All groups share one centre, and each spreads out both ways along 11 directions, with some noise.
(in the rows, 128 means zero)
Some rows, each with its group after it:
[172 102 130 120 135 101 129 143 158 139 121 127 100 147 101 150 138 131
 151 156] : X
[ 87 157 182 158 109 140 110  98 178 139 142 169  78 141  72 106 187 135
 137 116] : C
[119 115 131 109  76 113 131 133 134 125 126  84 123 126 125  90 148 123
 138 112] : B
[ 96 135 138 103 118 123 148 145 182 134 132 138 138 144 119  52 119 157
 127 115] : C
[ 96 141 101 115 127  65  98 106 162  93 154  80  65 170 131 126 121 113
 152 128] : C
[126 140 139 113 132 133 150 154 116 108 130  97 138 137  97  64 127 120
  90 122] : B
[ 89 107 116 151 113  86 135 164 107 131 126 123 157 117 131 130  92  90
 107 110] : B
[107  90 115 134 125 103 139 169 173 141 125 158 162 146 165 117 112  91
 121 108] : C
[126 154 119 135 133 129 120 129 150 127 122 117 121 162 135 127 121 111
 125 138] : C
[114 162 129 112 141 148 127 134 136 137 132 121 146 155 143 124 105 124
 124 142] : X
[115 116 143 109  94 131 130 136 153 142 120 104 138 147 123 133 122 105
 149 144] : C
[139 137 106 162 139 118 139 159 143 125  98 115 146 137 111 130 106 106
 112 155] : X
[133 175 131 132 119 105 112 154 215 157 128 129 107 200 123 113 142 101
 142 132] : X
[191 218 136  87 115 140 107 118 147 127 150  67 111 190 120  99 156  86
 129  88] : P
[118  74 118 161 128 118 117 148 161 165 120 135 110 123 156 158 179 142
 151 155] : P
[150 127 113 102  73 118 109 111 125  91 124 119 116 120 162 155 165  99
 148 127] : X
[121 142 128 172 127 108 122 150 137 138 127 116 124 135 108 120 148  99
 109 113] : X
[122 164 133 154 104 100 132 164 169 127 116 125 133 133  68 123 127  94
 123 145] : X
[113 142 142 150 126 145 142 138 123 138 103 136 139 113  86 125 107 154
 122 171] : P
[118 134 146 117 128 146 133 122 115 122 126 115 136 150 122 127 103 101
 121 131] : P
[153 132 158 121  78  82 133 149 129 189 111 140 127 152  99 106  90 146
 141 101] : P
[122  91 154 107 116 127 144 149 143 143 131 146 144 120 105 145 121 124
 147 150] : B
[179 159 112 134 108 126 125 109 110 103 115  97 135 155 143  93 121  81
 104  62] : C
[148 109 121 129 122 108 128 115 142 120 129 182 124 115 138 133 130 133
 137  95] : B
[109 129 108 132 164  98 112 129 134 120 144 118  95 147 135 150 113 136
 133 151] : C
[161 146 158 116  99 115 125 121 106 110 141 120 105 107  61 135 160 117
 133 121] : X
[104  90 129 132 144 156 141 103 158 120 135 148 137 104 136 119 138 146
 142 119] : P
[106 116 163 128 139 158 138 135 106 126 143 123 150 119  98 144 131  90
 113 130] : P
[ 77 154 109 169 122  92 121 147 124 136 125 132 135 116 124 137  94 123
 116 136] : B
[ 90 134 130 127  96 125 120 146 171 163 117  79 111 135 117 120 156 164
 163 189] : B
[127 135 143 142 114 156 131 131 194 181  98 142 152 197 159 106 107  99
 134 111] : X
[121 150 100 137 160 147 154 164 146 118 112 116 191 121 122 133  81 102
 108 163] : P
[132 106 157  90  97 121 124 140 125 158 146  63 118 163 125 111 143 101
 143 105] : C
[115 159 156  62 149 137 141 136 131  88 161 105 116 166  94  68 122 121
 106 128] : B
[ 71  94 139  78 169  95 137 183 120 160 177 109 155 145 129 163  72 112
 138 155] : X
[134 102  91 169 107 130 113  94 141 136  96 120 124 125 188 136 137 131
 145 104] : B
[ 91 173 125 133 113 156 116 138 162 139 117 112 136 158 153 130 143 115
 129 171] : X
[ 91 161 123 162 128 113 106 148 131  97 131 141 107 137 128 148 165  84
  98 155] : X
[197 143 136 154  99 109 117 152 124 170 117 131 140 134 116 162 148  81
 129  95] : B
[165 180 132 134 128 141  96 111 156 127 130 165 112 184 161 162 149  72
 128 106] : C
[174 118 122 168 125 155 153 130 127 150  76  92 148 105  87 112 122 157
 130 153] : X
[124 212 105 119 117 107 113 140 166 117 139 112 132 158 135 104 120 101
 120 108] : X
[167 122 126 129 136 143 137 138 167 136 108 135 125 124 109 124 150 155
 143 163] : B
[157 190 135 147 127 135 110  73  94  95 142 122 113 128  93 139 116  89
 117  68] : B
[179 140  91 151 119 104 128 145 154 130 104 152 145 121 139 144 121 117
 131 124] : B
[144 128 145 157 102  97 105 120 104 134 122 180  81 120 118 147 166 139
 123 115] : P
[125 119 123 111 114 135 128  96 139  94 123 120 118 128 136 124 124 122
 142 126] : P
[118 100 126 138 116 143 137 127 149 137 108 115 140 111 124 134 132 139
 146 156] : P
[137 199 152 112 125 118 106 135 152 137 151 106  88 153  69 146 160 127
 146 162] : C
[137 162 134 113 122  96 128 151 139 151 130 123 128 166 108 108  87 122
 127 117] : P
[143 192 138 124 125 172 141 134 143 115 102 158 178 160 128 112  91  88
  98 128] : C
[150 176 122 153 137 142 134 131 138 132 111 135 135 125 104 109 127 145
 116 134] : P
[122 179 140 163 112 163 139 121 155 122  95 122 137 136  88  86 131 125
 110 138] : C
[164 181 146 108 161  97 123 173 157 136 161 136 107 156  62 139 147 113
 123 145] : B
[112 137 151 110 117  99 112 156 154 150 154  84 106 180 113 131 144  80
 136 123] : C
[138 183 144  90 109 108 115 130 126 106 141 144 113 156 102 141 109 108
 128 140] : P

New rows. What belongs after each?
[135  88 122 118 131 138 124 113 129 160 130 112 120 123 162 130 143 168
 155 124] : X
[124 134 157 113 162 146 135 117 157 126 145 195 104 128  98 112 142 177
 133 141] : B
[119 110 119 154 124 130 143 159 117 131 102  77 156 123 110 140 110  93
 116 163] : P
[123 152 117 129 159 118 137 129 171 108 162 118 127 101  81  99 149 136
 134 104] : P
[121 116 130  93 135 122 135 138 162 123 136 156 122 149 148  92 134 152
 127 130] : B
[135 129 120 122 121 108 124 132 138 125 132 114 120 133 125 135 126 123
 139 126] : C
[167 127 117 134 115 133 136 131 163 178 107 145 155 148 159  99 111 148
 139  88] : P
[173  96 154 131 129 100 138 130  99 114 133 158 127 134  90 139 110  75
 110  79] : X
[ 93  86 170 139 131 181 137 128 144 191 118  72 131 145 114 116 147 145
 147 163] : P
[126 138 134 127 116 120 112 142 151 154 125  66  95 167 122 131 159 127
 147 166] : P
[187 142 117 118 126 115 123 146 168 140 122 132 115 152 137 111 167 133
 136 121] : B
[128 173 155 105 124 110 110 171 139 168 136 137 114 184 118 157 119 116
 131 174] : P
[169 204 146 131 114 159 133 114  88  93 116 114 144 134  82 111 118  86
  91 110] : X
[168 122  96 127  94  97 129 154 180 147 108 154 151 103 144 146 136 140
 161 133] : P
[ 97  70 141 158 142 110 121 137 127 159 143 131 118 133 139 152 142 110
 133 112] : B
[181 161 110  84 105 103 122 141 170 137 138 159 148 160 164 133 109 104
 147  90] : P
[108 154  98 125 109 116 141 126 129 102 126 121 151  65 104 114 108 166
 139 137] : X
[153 146 121 142 109 123 136 108 105 111 115  64 118 128 102  62 130 128
 108  80] : C
[150  95 171 101 153 150 145 150 126 144 141 157 140 152 115 124 135 105
 115 121] : B
[161 133 153 122 113 142 124 120 121 130 121 137 133 171 135 130 123  73
 114  96] : X
[125 170 153 128 140 162 112 110 130 158 144 122 113 169 142 104 152 131
 119 101] : X
[130 145 109 104 162 142 142 128 130 136 122  95 124 140 140  72 109 201
 125 149] : C
[117 127 136 138 166 105 111 154 130 147 154 122 103 176 142 141 147  93
 110 121] : X
[118 124 134 128 137 148 125 120 140 141 123 104 123 150 135 130 130 125
 136 147] : B
[130 150 125 163  87 149 126 106 111 139  93 108 142 119 132 115 124 130
 123 115] : B
[139 172 140  97  97 149 126 152 146 158 109 138 155 168 149 129 106 118
 132 154] : B
[142 152 130 155 127 123 119 150 119 148 111 130 119 145 121 143 143 120
 112 151] : P
[172 141 143 123 127 152 109 103 157 176 140  95 103 184 164  91 179 125
 139  63] : P
[ 96 158 128 148 137 113 122 144 131 143 132 141 127 134 119 130 113 131
 115 137] : B
[159  96 123 136 138 133 139 122 121 109 121  87 142 122 103 152 119  80
 131 126] : B
[167 159 131 127 113 131 128 131 157 152 115  98 131 161 114 110 129 118
 138 118] : X
[121 117 131 132 141 125 144 145 133 128 130 170 159 130 139 103 106 117
 104  93] : C
[143 126 124  97  78 121 107  96 147 114 111 102  90 157 151 136 141 128
 163 146] : P
[164 127  89 153 170 142 137 107 170 104 102 159 127 112 123 149 116 158
 144 163] : B
[161 180 101 105 116  87 126 127 136  69 139 173 134 114 114 136 102 103
 121 104] : P
[156 193 132 154 116 170 135 144 142 139  90  77 155 169 115  91 130  91
  99 138] : C
[145 174 155  88  76 116 127 111 112  96 121 165 120 125  82 136  90 130
 139 140] : P
[112 108 136 139 112 119 146 121 153 157 116  65 123 131  84  73 110 162
 151 120] : P
[115 124 149 159 134 116  99 101 110 125 147 122  87 170 133 146 145  71
 114  80] : C
[101 184 163 109 173  84  87 117 126 127 211 168  78 177 106 167 122  85
 126  81] : B
[100 122 155 150 129 151 124 124 104 152 130  71 125 144 110 130 135 101
 121 129] : B
[149 138 105 138 133 128 129 156 187 116 150 114 144  70  94 155 206 117
 153 148] : P
[126 132 127 145 127 141 114 115 160 148 120 130 101 144 147 122 169 153
 142 138] : X
[124 117 126 109 127 118 125 140 156 134 143 114 133 143 136 133 127 107
 143 123] : P
[162  95 112  98 101  61 123 104 162 113 156 169 102 104 125 124 130 145
 171  61] : X
[138 141 151 108 127 158 127 107 127 125 137 129 131 148 133 123 133 109
 128 107] : P
[116 139 135 106 123 107 122 128 130  99 147 114 114 141 104 136 117 101
 131 133] : P
[ 96 134 166  74 160 106 116 149 121 138 188 139 104 155 106 156 122 121
 136 141] : X
[165 177 128 150 139 127 106 127 162 156 142 112  87 146 114 109 202 149
 133 112] : P
[117 124 151 136 142 126 123 121 100 137 143 118 107 124  94 142 131 132
 126 130] : C
[145 150 136 101 123 106 119 153 172 150 144 148  98 160 135 102 169 151
 137 126] : B
[ 63 136 151 113 120 121 136 141 134 116 133  73 134 170  96 107  76  81
 118 148] : C
[ 96 120 127 140 102  65 114 176 127 151 170  75 130 123 119 130 156  73
 125  82] : X
[150 173 128 102 119  81 117  99 178 122 163 166  82 130  93  81 140 177
 155  68] : P
[126  83 152 128 134 213 145 102 145 167 111 122 167 136 167 118 138 127
 143 115] : P
[133 161 137  99 122 102 150 180 144 110 135 103 135 122  58  86 129 130
 113 157] : B
[162 148 109 137 113 130 120 121 138 113 113 119 119 127 133 135 157 120
 131 133] : P
[ 97 126 106 169 186 119 115 152 160 160 128 117 119 160 147 173 118 122
 132 179] : B
[141 176 160 104 116 153 119 103 139 145 124 132 105 167 111 106 127 154
 140 133] : P
[116 139 164 124 113 135 109 126 113 161 148  98 114 163 123 138 143  91
 130 105] : B
[113 149  95 154 123  94 116 140 175 115 116  79 105 165 131 104 133 102
 125 133] : C
[155 166 138 138  90 150 112  71 100 108 123  60 122 124  90 155 122  78
 148 100] : B
[164 104 113 108 156 133 144 146 161 115 117 149 142 146 147 121 123 125
 124 141] : B
